There are 4 ways to turn a row about zero (a turn may also mirror it). The second row of each pair is the first, turned, with some noise. The first 28 pairs use one turn. New pairs use 2 turns, one after the other, and a turn may come again.
Some pairs, each with its turns in order after it:
[  3  12  -1  -4 -12  10]
[10 10  3 -8 -8  6]
C

[ -1 -18   6   4  14 -16]
[-14 -18   0  14   8  -6]
C

[-18  13   9  10 -15 -10]
[ -2  -7  20 -16   6 -16]
B

[ 14  -1 -15 -18  -6  16]
[  7   2 -22  15 -16   9]
H

[  9 -13  16  12   4   4]
[-20   8 -12  -4  -7  -3]
B

[-18 -16   8 -14  -8  -3]
[ -3 -13  -2   3  10  25]
C

[-10  -4  -4   4  -9   2]
[-12   0   3   2   0   9]
H

[ -6 -14  -9   2 -15   2]
[-11   4   3  16  -1  13]
T

[  0 -10 -17  -2  14  14]
[ -1  23  -6   8 -12  -3]
H

[14 14  2  7 -3 13]
[ 10 -19  -1   3  11  -2]
T

[-18  15   5  13  -7  17]
[ 17  17 -17   8  -6   9]
C

[  2  15  16  17  -1 -13]
[ 16 -11  -3  14 -15 -11]
C

[ 6 10 14 -9  4 -8]
[ 14 -10  -3 -12   6  -6]
H

[-15 -12  -8 -10 -17  14]
[-11   7  -7   7  -1  28]
H

[  7  -2 -18  -9  14   0]
[-17   3  -1 -14   6 -11]
C

[ 13 -15 -12 -10   6 -14]
[ 11 -10 -22  11  -6   0]
B

[-14  -8  -5  14   4 -16]
[-23  12  -1  -2   2  -8]
T

[-13  11  -2  13 -17  12]
[ -3  11  24   0   4 -12]
B

[ 10 -16 -14   7 -11  -1]
[-14  -5 -10  11   2  15]
T

[ -6  -1 -12 -16   1   5]
[ 9 13 -8 10 -5  4]
T

[-10   6  16  18  -4  10]
[-3 -4 22 -2 17 -7]
T

[ -8 -16  17  -6  11  -9]
[ -1   1 -18 -23  -2   0]
B

[ 16  -6   6  13   8 -17]
[  5  -6   9   8  13 -23]
H

[ 18  -9   6   1 -17 -10]
[ 11 -10  25   2   3  -1]
C

[ 13  -1  17   9   9 -15]
[-21 -15 -13  -7  -4   0]
B

[12  8 18 -4 -7 -7]
[-12 -13   7  -5 -15   6]
B

[-5 -7 12 12 15 13]
[10 15 19 -3 -4  0]
H

[ -1   5  15  15   5 -17]
[-16  -7   8 -14  -1 -14]
T

New pairs, each followed by its turns in order:
[ 7 -8  2  2  7  9]
[-13  -5   7   4  -3   1]
H B

[-12  -3  -6   2 -18  -8]
[  6  17  -3 -10  11  -2]
H B

[-1  6 -4 -8  1  2]
[-4 -5  1  8 -3 -2]
T B

[ -7 -17  -2 -17 -11   7]
[  4 -11  13   0 -21   8]
T H

[  8 -16   3   5   3  -7]
[ 1  6 14 -4 10 -5]
C H

[-3 -5  9  3 16 12]
[-15   1   1  -8 -15   1]
T C

[-16 -17   5  -6  12   2]
[ 16   0 -20   4  -9  -7]
B T

[-18   9  15  -1 -16  -2]
[ 10  -1  12  -8 -24   4]
B T

[  4  17   4   0  14 -18]
[ 14  -7  -6   3 -12 -21]
C B

[-16  18  17   0  10  11]
[-18   4  -6  -1 -18  20]
B C

[ -7 -13  -1  16  -1  -5]
[ -3   6  13 -13   4 -11]
H T

[  3 -18 -10   3   6   9]
[  0   9   8 -19  -1  -8]
C H

[ 7 -2  4 -6 14  0]
[  5   3   5 -11   2 -10]
C B

[  4   4   0 -13 -16  -3]
[ -3   6 -10   5  11  14]
H T

[ 12   9  12 -15  -9   9]
[ 11 -15   1   0  -2  19]
C H

[ -1 -13  12 -14   5  -8]
[ -2   4  10 -20   8   6]
B C

[ 4 -4  4 -5 -5 16]
[ 13   8  -2  -3 -10   4]
B C

[ -6 -17   9  -9   3   6]
[ -2  13 -11  12   1   7]
C C

[ -8 -14  10  -5   1   7]
[ 12   0   3  -5 -15  -2]
H H

[ 1 -8  4 15 16 -5]
[-11 -17   1 -13   1   3]
H B

[  0  16  12 -13   7 -12]
[  8 -16  17 -10  -1   3]
T C

[ 10  10   6 -14  10 -12]
[ 2  7  0  6  8 22]
B T

[-10 -11  14   4  -4  -1]
[ 1 14  2 14  5 -5]
C C

[-1  3 -4 16 11  7]
[  2  12 -12 -12  -1  -5]
T T

[-9  6 -2 18 10 14]
[  3   7 -11 -21  -1 -12]
T T

[ -4   0  -3  -5  -5 -10]
[ 5  9 -4  7  3  1]
C H

[-10  17  -8  16  13  -9]
[ 17 -15   4 -19  -5  -4]
H B

[  3 -17  13  10 -18  14]
[ -1  -5  12  16 -14 -20]
B T

[-15 -17  13  -2  -3 -13]
[  5   2 -13   7 -24   1]
B T

[-13  -7   4   6   7 -18]
[  7 -10 -15  -6  -7  12]
T C

[ 12   9  -1  18 -17   6]
[-4 -3 18 10 15 14]
H H

[ -7  12  -5  -5 -15   9]
[  1 -10  18   6   2 -10]
T H

[  8   2 -10  16  16 -16]
[-24   4  -9  -5 -14  -7]
C T

[-13   3 -15 -14 -13 -11]
[28  2 -4  3  4 -9]
T C

[  6 -17   9   1  11   1]
[-10   7   1 -15  10 -11]
C B

[-8 -9 -7  1 -9 -1]
[  0   8 -14   6   0   2]
H C

[-5 16  8  7  3 -8]
[  3   7   4  -5 -18   9]
H T

[-17   3 -13  15   2  -6]
[  4 -11 -21   2  -1  -9]
T C

[  2 -16 -16   5 -11  15]
[ -8 -20   7  -5  -9 -16]
B H

